There are 8 hidden switches. A switch that is on adds its own fixed numbers to the row, and there is some noise. The rows also spread widely along 12 directions, which tell nothing about the answers.
(in the rows, 128 means zero)
Known rows, each followed by its switches (1 for on, 0 for off):
[146  57 164  98 106  77 154 148 123 174 124 110 120  99  98 155 140 132
 145 121  94 162 153 160 174 109 148 132 101 109  98 110 137 103 113 153
  82 105 143] | 0 0 1 1 1 1 1 1
[ 96 136 115 147 215 112 121 154 149 163 172 129 153  75 188  77 142 138
 138 125 127 111 127 129 136 117 148 173 109 159 136  98 122 113  84 177
 127 181 136] | 0 1 0 1 0 1 0 0
[122 139 100 150 120 142  84 117 207 111  88 147 146 125 140  93 116 125
  76 164 208  78 137 112  59 116 127 152 102 130 173 154 147 193 161 118
 142 139 165] | 0 1 1 0 0 1 1 1
[126 127  89 161 162  99 124 122 165 168 124 133 137 134 101 103 122 163
 145  99 140 130 179 126 136  73  83 173 135  97 127 129  92 126 131 137
 100 146  77] | 0 0 1 1 1 1 0 0
[139 108 106 209 149 126 146 147 176 140 106 177 163  87 145  85 145 168
 115 132 133 128 102  94  95  96  90 141 116 134 136 125  94 120 108 146
 112 176 132] | 1 1 1 1 1 1 1 1
[128 140 108 152 110 115 101  50 230 121  70 156 159 163  74 133 111 152
 142 122 190 126 203 115 110 126 117 182 138  83 152 144 121 207 143  76
 114 132 138] | 0 0 1 0 1 1 1 0
[164 102 112 177 139 126 142 147 141 147 114 147  99 119 122 120 125 154
 102 111 153 141 129  97 112 104  68 106 120 133 109 128  97 129 135 138
 138 130 133] | 0 0 1 0 1 1 0 0
[112 141  68 181  98 110 160 189 182  86  92 110 154  71 126 163 101 218
 126 112  92 112 152 136 142 136 104 136 142 158 166 125 162 120 128 142
  90 167 121] | 0 1 0 0 1 0 1 0
[142  97 135 147 183 124  99  54 177 137 157 179 171 122  92 100 152  77
 136 119 111 182 164  82 140  89 133 180 107  66 153 124  88 125 102 110
  68 125 162] | 0 0 1 1 0 1 0 0
[115 116 106 126 102  97 145 195 135 153 152  80 158 109 149  84 146 113
 116 149 130 115 121 152 131  74 143 148 102 128 154 127 141  78 101 153
  73 154 129] | 0 0 1 1 0 1 0 1
[127 115  96 153 137 153 117 144 138 160 119 160 128 124 133 115 114 154
 106 118 140 105 146 133 105  80  62 118 132 120 104 176 102 149 130 109
 127 129  96] | 1 1 1 1 0 1 0 1
[155 138 137 130 121  90 121 124 149 159 115 105 103 171 147 109 126 140
 113 147 212 121 146 124  99 111 111 111 110 122 114 100 113 158 118 122
 145 141 170] | 0 0 0 1 0 1 0 0
[ 96 163 105 136 149 116 110 100 176 150 101 127 139 106 157 103  87 202
 140 140 164  97 161 142 108 190 146 163 152 167 110  95 144 183 118 133
 161 158 118] | 0 1 0 0 0 1 1 1
[ 92 220  72 165 141  83  83 137 169 128 134 164 192 101 181 126 120 155
 192  81  93  91 112 148 102  64  97 133 152  94 197 143  84 148  93 108
  77 181 122] | 1 0 0 1 0 1 0 0
[124  93 101 122 146 113 131 145 148 187 151 100 121 144 111  89 129 139
 131 115 163 113 185 138 138  67 105 177 117 100 115 143 116 117 131 142
 103 141  85] | 0 0 0 1 1 1 1 0
[117 146  74 131  98 102 120 166 185 126  90  89 137 136 113 124 111 168
 121 134 168  78 177 162 108  74 102 163 116 115 160 147 148 155 158 128
 101 149  89] | 0 0 0 1 1 1 0 1
[190 124 134 152  61  42 126 146 144 124  38 131 112 109 105 175 130 167
 112 126 118 146 119 122 108  87  86  75 113  88 136 103 107 128 162 146
  94  98 163] | 1 0 1 0 1 0 1 1
[106 123 124 119  79 131 132 159 182 100  96 147 155 124 140 188 130 125
 123 144 153  80 150 175 112 101 127 120  96 124 154 182 159 209 106  75
 107 143 187] | 1 0 0 1 0 0 0 1
[150  97 124 134 160 100 132 111 145 185 129 136 116 156 117 108 140 149
 125 135 173 131 180 120 117  76  92 155 111  88  85 124  80 151 116 126
 118 140 124] | 1 0 0 1 0 1 1 1
[126 146  95 167 159 147 113  97 139 165 138 174 138  93 145 100  85 188
 141  93  97 144 125 101 117 163  84 115 174 140  93 127  80 125 110 115
 143 135  82] | 1 0 1 0 0 1 1 0
[ 96 138 115 115 151  85  91 120 172 131 115 147 177  79 131 139 133 136
 163 119  87 112 167 164 152  87 153 176 120  98 166 133 140 143 117 141
  63 132 128] | 0 1 0 1 0 1 0 1
[152  54 128 187 131 131 185 172 183 135  77 157 138 118 112  93 172 157
  72 165 178 118 145 113 112  72  74 158  80 137 107 153 123 134 137 146
 120 156 125] | 1 1 0 1 1 1 0 1
[109 132 104 151 126 165 105  85 153 117 129 159 174  71 107  81  75 158
 113 117  54 168 125  97 144 193 125 137 166 150 130 126 136  86 121 117
 104 115  80] | 0 1 1 1 0 1 0 0
[143  78 157 126 146 105 104 122 154 160 112 172 139 103 147  67 183  70
 106 148 164 111  98 118  92  76 139 153  79 102 139 146 105 134 133 140
 122 130 161] | 1 0 0 0 1 1 0 1
[146 124  94 145  77 102 127 166 149 122  75 117 112 112 108 156 107 171
 109 116 134 110 145 148 112  91  83 104 125 122 136 147 135 141 167 130
 107 110 108] | 0 0 1 0 1 1 0 1

New rows. What belongs after each?
[124 151 140 122  56  82 118 174 148 136  54 108 115 121 158 132 103 177
 123 133 160  80 106 175 106 130 109  87 134 162 128 125 163 148 155 136
 142 120 128] | 0 1 0 1 1 1 0 0
[138 138 123 180 135 103 128  94 177 136  59 172 140  95 123 110 106 203
 128 128 133 142 127 114 111 161 103 134 145 151 109  88 118 156 131 144
 143 144 117] | 0 1 1 1 1 1 0 1
[138 123 116 139 112 127  99  71 215 105  93 148 161 144  77 121 114 117
  91 151 164 136 184  99 110 113 123 171 108  85 166 138 135 166 153 106
  99 117 146] | 0 0 1 1 0 0 1 0
[116 125 106 125  91 147 119 146 167 141 118 141 117 165 124 164 109 135
 121 115 192  82 177 163 109  92  90 117 128 118 126 196 133 203 128  67
 137 119 145] | 0 0 1 0 0 1 0 0
[120 164  73 142  87 126 116 165 158 132  78  98 120 111 130 112  62 207
  92 137 148  83 135 146  89 133  86 119 139 160 127 131 146 144 174 149
 137 127  61] | 0 0 1 1 0 1 1 1
[128 114 102 141 105 118 143 181 162 114  57 134 102  77 117 179  96 213
 105 118 118  89 151 165 129 129  84 115 126 165 114 145 161 167 177 153
 137 116  85] | 0 0 0 0 1 1 0 1
[123 136  86 165 125 128 149 174 140 124 139 128 124  78 150 164  99 182
 150  97  99 126 120 138 127 139 108  97 138 163 135 124 124 138  99 118
 120 157 141] | 0 0 1 0 1 1 0 1
[ 97 125  75 145 146 182 118 121 161 168 164 152 145 153 133  90 109 138
 127 109 176  95 173 130 109 100  81 155 150 120 109 198  98 165 104  65
 139 148  87] | 1 0 1 0 0 1 0 0
[144 105 145 104  77  95  97 127 145 167  86 146 115 148 109 130 134 114
 137 108 149 110 146 155 108  58  98 116 119  74 128 165 117 147 161 115
 104  92 121] | 0 0 0 1 1 1 1 0
[131 124  61 166 107 139 130 160 181  92 121 140 145  99  93 174 108 161
 133  94  94 116 170 121 128  79  77 130 127 102 181 178 131 139 140 100
  67 140 129] | 0 0 0 0 1 1 1 0
[144  76 164 129 103 145 102  79 166 149  94 190 142 125 107 112 138 101
 111 129 150 138 130 111 106 127 121 124 121 104 117 170 119 164 132  82
 129  95 167] | 1 1 1 0 1 1 1 0
[113 125  42 141 149 152 130 158 152 109 173  89 136  97 106 139  96 154
 113 117 106 125 192 121 133 106 112 159 127 127 155 147 138 116 113 113
  88 152 104] | 0 0 0 0 0 0 0 1
[120 178  60 159  94  95 121 198 140 115 125 107 146  94 157 160 102 176
 141 106  98 100 120 151 109  78  89  94 135 123 173 146 116 122 112 120
  81 153 129] | 1 0 1 0 0 1 0 1
[144  83 111 129 124 117 115 119 151 137 146 116 165 103  99  83 151  89
  93 154 114 158 146  91 125  90 142 166  97  85 156 130 112  80 122 137
  69 123 138] | 1 0 1 0 0 0 1 1
[137  86 116 167 200 113 120  82 180 159 130 185 157 104  98 109 149 140
 141 106 122 157 182  90 142  88 101 183 120  86 127 137  87 140 110 129
  97 140 132] | 1 1 1 0 1 1 1 0
[159 119 103 191 159 145 120 113 193 110  88 186 114 102 116 177 102 176
 107 114 149 125 146  96  86 121  74 107 107 137 140 134 120 210 139 114
 140 143 181] | 0 1 1 1 1 1 1 1
[171  74 143 123  97 125 110 176 151 110 106 124 109  91 119 130 143  91
  70 144 128 115 100 108 103  79 114  98  60 126 169 150 155 113 174 157
  99 106 175] | 0 0 0 1 1 1 1 0
[152 158  66 138 215  87  61 135 129 119 161  95 103  52 134 159  96 148
 138  92  78 130 163 103 120  92 121 129 108 119 184  90 121 127 139 168
  93 141 159] | 0 1 0 0 1 1 0 1
[138  85 136 105  80 101 129 150 154 106  86 113 143  73  83 148 119 136
  93 138  69 144 149 138 169 119 135 140 104 118 150 144 165  85 170 165
  65  73 114] | 0 0 1 0 0 1 1 0
[119 107 122 127 174  97 134 190 146 140 152 107 118  66 154 153 134 136
 121 124 111 110 145 151 159  95 138 144  87 154 145 124 150 126 116 178
 110 137 156] | 0 0 1 0 0 1 0 0
[122  90 130 183 133 136 159 105 224 115  49 188 163 115  94  95 149 172
  97 143 172 120 158 116 126 131  98 193 118 132 117 148 128 162 155 132
 133 142  97] | 0 0 0 0 1 1 0 0
[102 158 118 150 140 149  62  93 205 120  74 210 170  71 157 113 104 149
 127 123 125  74  94 127  68 143 126 138 131 146 169 156 138 206 145 118
 146 143 135] | 1 1 1 1 1 1 1 1
[124 144 116 189 105 120 156 158 194 106  67 130 153 113 156 112 117 191
  76 164 190 103 127 118 101 163 107 134 120 181 131 115 146 163 124 132
 158 165 152] | 1 1 1 0 0 0 0 0
[109 153  98 106 132  98  92 150 122 186 155  79 123 130 167  75 110 133
 117 126 168 102 149 146 113 111 137 137 141 133 124 117 125 114 120 139
 140 133 113] | 0 1 1 0 0 0 0 0
[139 119 126 163 123  90 138 186 135 132  96 127 154  67 157  83 145 152
  88 143  99 130  87 119 129  98 100 122 108 149 142 119 122  67 135 187
  99 130 115] | 1 1 1 0 0 1 0 0
[153  98 121 135 126 132 136 140 111 168 144 121  85 122 150 129 111 146
 104 128 165 138 124 112 102 144 112  84 126 147  85 106 111 143 106 120
 165 129 162] | 0 0 1 0 0 0 1 1
[ 93 157  54 150 144 142 100 133 201 104 148 147 170  94 115 187  96 159
 171  81  96  94 185 144 132  96 108 162 132 108 194 189 136 185 106  80
  80 163 135] | 1 0 1 0 1 1 1 0
[122 139  61 130 118 135  63 128 167 108 121 158 150  76 100 170 104 122
 128  87  81  98 152 131 100  65  95 130 127  78 196 191 125 162 157  99
  77 115 118] | 1 0 1 0 1 0 1 1
[136 158 148 120 141 111  83 130 102 149 126 173 121  60 193 145 102 141
 158 104  70 123  59 137 103 155 127  57 137 151 115 105 108 146  97 126
 138 127 164] | 1 0 0 1 0 1 0 1
[115 156 107 154 139 125  91  94 192 120 122 163 178  83 140 105 115 138
 152 127 112 124 107 109  95 144 148 153 124 122 178 119 121 158 101 111
 105 165 153] | 1 0 1 1 1 1 1 1
[162 117 117 194 149 124 145 148 156 127  74 210 112 109 134 169 126 183
 111  97 129 120 131 119 107  72  24  89 121 121 106 150  82 168 148 140
 131 126 125] | 0 0 0 1 0 1 0 0
[124 115 141 110 100  38 118 149 187 125  91  88 174 102 118 130 157 122
 144 163 125 119 155 155 142  73 176 183  76  91 188 111 162 122 119 154
  47 147 178] | 1 1 0 1 1 1 1 1
[129 137 100 142 166  86 111 141 206 116  97  89 139 121 120 125 125 149
  88 168 189 100 192 129 114  83 135 189  73 129 174 105 157 173 148 165
 107 153 165] | 0 1 1 1 0 1 0 1
[134 122 116 149 126 124 135 158 112 160 151 140 130  91 164 106 115 157
 137 105  86 143  94 116 128 130 101  92 142 140 110 111 101  81 101 146
 108 135 117] | 0 0 0 1 0 1 1 0
[123  82 103 114 106 192 135 194 132 128 158 104  98  98 131 142  92 124
  89 131 139  90 129 150 112 136 121 103 100 182 124 179 178 154 129 105
 144 126 139] | 0 0 1 1 1 1 0 1
[134 121 126 161 138  73 113 104 151 158  98 202 165  78 117 140 146 149
 182  79  56 158 121 132 136  69  99 134 140  69 145 119  80 115 115 149
  59 124 110] | 0 0 1 1 1 1 1 1
[184 110 105 159  98  99  97  98 156 110 100 137 137 115  83 153 128 121
 107 124 118 169 149  80  99  90 102 104 110  69 167 129 104 130 135  96
  75 113 191] | 1 1 1 0 1 0 1 1
[118 119  78 141  97 114 149 157 143 145 108 121 150 125  96 124 110 187
 131 113 101 122 181 155 145  69  68 148 141  95 111 166 111 105 132 115
  72 128  47] | 1 0 0 1 0 1 0 1
[138 130  59 157 145 131 122 187 172 115 146 119 136 108 124 169 114 142
 108 122 127  94 165 126 104  39  78 135  85 103 185 172 123 155 128 123
  78 158 152] | 1 0 1 1 0 1 1 1
[127 176 106 150 144  51  99 134 179  95 111 120 167  74 139 157 130 145
 162 109  90 131 131 129 132 105 148 148 111 107 204  79 129 130 113 156
  70 161 171] | 0 0 0 1 1 0 0 0
[ 97 138 102 164 106 126 140 156 190 158  78 158 141 158 149 118 125 173
 124 119 218  62 157 172  95  89  81 145 137 138 117 169 128 200 127 106
 162 161 106] | 0 1 1 1 1 0 0 0
[104 138  70 124 176 131 108 164 154 117 144 112 130  40 123 192  65 194
 133  91  46 104 180 146 167 130 105 147 123 154 149 149 153 138 138 156
  97 125  90] | 1 0 1 0 0 1 1 0
[107 131 118 130  91 101 134  90 190 136  82 124 161 157  87 134 105 167
 126 137 160 133 205 155 150 137 124 174 153 107 116 131 145 160 122  90
 109 120 108] | 0 1 1 1 0 0 0 0
[145 172  79 154 118  89  93 174 138 126 143 119 135  87 151 169 104 143
 159  85  78 116 106 123 107  66  90  84 118 104 192 134 110 118 116 130
  72 146 159] | 1 0 1 1 1 1 1 0
[122  84 136 138 146 170 108 104 117 173 134 215 124  77 144 110 122 126
 139  88  99 134 101 129 112 145 110  94 157 140  86 165 103 148 108  99
 152 110 124] | 0 1 1 0 1 1 0 1
[156 118 105 142 195 155  73  77 165 156 162 140 107 123 120  81 107 105
 101 123 175 130 147  71  81 121 115 146 104 121 141 117 103 158 138 127
 147 140 146] | 0 0 1 1 1 1 1 0
[125 156 142 151 102  94  99 146 173 144  79 155 131 100 181 107 128 146
 129 128 169  81  75 140  77 129 128 107 117 152 153 114 129 166 146 151
 157 139 163] | 0 0 1 0 1 1 1 0
[116 128  87 117  94 115  97 152 124 158 153 106 150 107 136 110 120 117
 149 108 107 120 133 148 121  85 125 118 139 101 152 166 125 106 106  93
  84 132 127] | 1 1 1 0 1 1 0 1
[ 84 114  78 167  94 148 138 147 202  86 103 178 210  47 103 139 128 157
 135 110  50 112 132 140 137 108 123 177 137 114 183 187 145 117 122 112
  59 145  91] | 1 0 1 0 1 0 1 1
[127 170 100 179 147 183  96 119 162 112 107 200 131  67 172 127  61 195
 115 107  97 103  74  96  72 183  74  79 155 180 126 135 111 172 134 115
 168 149 116] | 1 0 0 1 0 1 1 0
[132 123  92 133 170 155  79 113 160 136 133 158 115  97 116 137  91 136
  97 106 120 108 160 108 107 100  87 137 122 118 139 152 115 159 161 138
 132 113 101] | 0 0 1 1 0 0 1 0
[142 139  95 140 110  85 116 170 139 129 105 103 127  97 127 133 108 169
 105 119 102 117 138 131 126  88  93 114 123 117 150 110 123  92 162 172
  91 123  98] | 0 0 0 1 0 0 1 0
[119 127  96  97  78 113 113 126 151 158 105  78 126 130  92 133  76 173
 132 127 138 115 183 159 132 142 127 142 145 123 118 149 152 147 142  96
 118 111  92] | 1 0 1 0 1 1 1 1
[139 100 125 161  89 103 154 115 179 147  78 155 146 171 109 108 154 147
 108 141 196 127 173 119 110  93  92 146 128  89 113 141 105 149 130 103
 115 128 150] | 0 1 0 0 0 0 1 0
[129 105  94 176 168 100 137 179 171 123 108 148 123  72 147 151 149 168
 114 118 134 100 146 126 111  78 108 143  94 139 153 125 129 152 133 168
 118 165 154] | 0 1 0 0 1 0 1 1
[129  82 140 121 141 152 120  79 190 126  87 115 135 110  82  76 102 153
  72 173 172 131 180 106 131 194 145 190 114 162 102 135 167 150 158 119
 158 120 106] | 1 1 0 0 1 1 0 0
[143 126  78 166 145 117 123 149 134 142 130 157 118  99 117 176 106 175
 151  72  88 126 150 134 124  69  60 100 137 106 131 149  96 147 125 121
  97 134 112] | 0 0 1 1 1 1 0 1
[123  98 122 148 171 123 127 106 180 147  99 179 128 114 122 170 131 166
 150 109 158 108 193 144 126 108 104 154 119 117 108 161 120 219 111  90
 139 150 155] | 1 1 0 0 1 1 0 1
[120 162  57 171 156 146  81  92 163 134 115 156 140 108 113  85  85 175
 131  88 124 122 159  95  95 124  73 140 170 117 143 145  97 136 149 109
 124 141  68] | 0 1 0 0 1 1 0 0
[116 104  89 140  84 158 148 163 181 123 115 105 148 140 107 122 116 140
  90 155 179  95 159 144 107 109 114 154 107 141 138 172 157 161 123  87
 127 156 120] | 1 0 1 1 1 0 0 1
[149  98 100 163 100 135 146 128 159 134  73 158 103 121  81 176  95 198
 105  94 132 129 177 126 130 121  50 108 150 125  93 155 115 163 164 115
 137 102  90] | 0 0 1 0 1 0 1 0
[145 114 152 134  28 106 133 118 170 125  43 169 145 160  97 177 120 145
 111 129 147 124 142 148 112 107  82  90 129  90 119 169 127 175 146  78
 105  91 148] | 1 0 1 1 0 0 1 0
[115 140 137 141 145  78 125 108 194 146  66 135 150  98 145 103 123 185
 120 163 163 108 141 137 120 158 143 175 118 149 120  90 133 167 135 163
 143 148 126] | 1 0 1 0 0 1 1 1
[120 118 108 101 137 151  93 157 139 148 153  85  94 106 152 121  90 122
  95 138 172  84 144 146  95 142 149 122 106 173 133 128 171 168 130 127
 170 139 153] | 0 1 1 1 1 0 0 1
[134 152 101 205 185  80 135 143 150 168 124 179 146  83 187 101 151 180
 166  97 125 131  87 108 100  97  91 127 135 130 127  95  60 131  84 152
 129 191 140] | 1 0 1 0 1 1 0 1
[ 91 146 115 135  79 126 125 149 185 112 124 131 186 108 170  90 135 119
 130 156 148  94  96 143  94 136 169 144 117 138 176 127 149 136  91 111
 101 171 163] | 0 0 0 1 0 0 1 1
[103 159  56 145 181 128  77 128 174 128 151 142 167  80 137 103 113 146
 138 111 101  93 156 118 104  79 116 178 126 100 181 154 106 134 131 132
  83 161  98] | 1 0 0 0 0 1 1 1
[134 150 101 118 136 116 101 115 159 143 126  84  91 144 137 129  90 156
 115 128 206  98 174 131  98 148 126 129 129 146 126 112 139 188 135 108
 177 142 146] | 0 0 0 0 1 0 0 0
[125  89 129 134 131 158 112 122 141 159 160 148 137 123 145  68 141  90
 122 124 161 128 118 111 105 123 133 128 123 129 127 155 121 121  98  95
 131 142 160] | 0 1 0 0 1 1 0 0
[127 131 138 145 107 145 102  77 163 157 109 147 143 141 138  55 106 132
 112 140 178 135 107 105  92 176 132 125 149 146 113 121 128 146 115  89
 159 131 136] | 0 1 1 1 1 1 0 0
[111 143  98 180 166 103 130 166 186 122  58 190 125  67 163 182 117 227
 132 103 128  70 149 159 111 105  76 127 125 158 129 134 125 205 152 168
 142 151 123] | 0 1 0 0 0 1 1 1
[185  87  91 143 208 149  93 115 121 167 174 149  66 123 100 153 107 127
 116  80 131 140 179  84 109  60  56 107 104  93 113 145  82 150 147 130
 129 119 134] | 0 0 0 1 1 1 1 0
[169 117  89 124 121 122  65 107 152  97 147 101 132  92  89 139 110  88
 111 124 100 153 148  81 101  95 139 118  96  81 203 135 140 119 139 104
  60 112 198] | 0 1 0 0 1 1 1 1
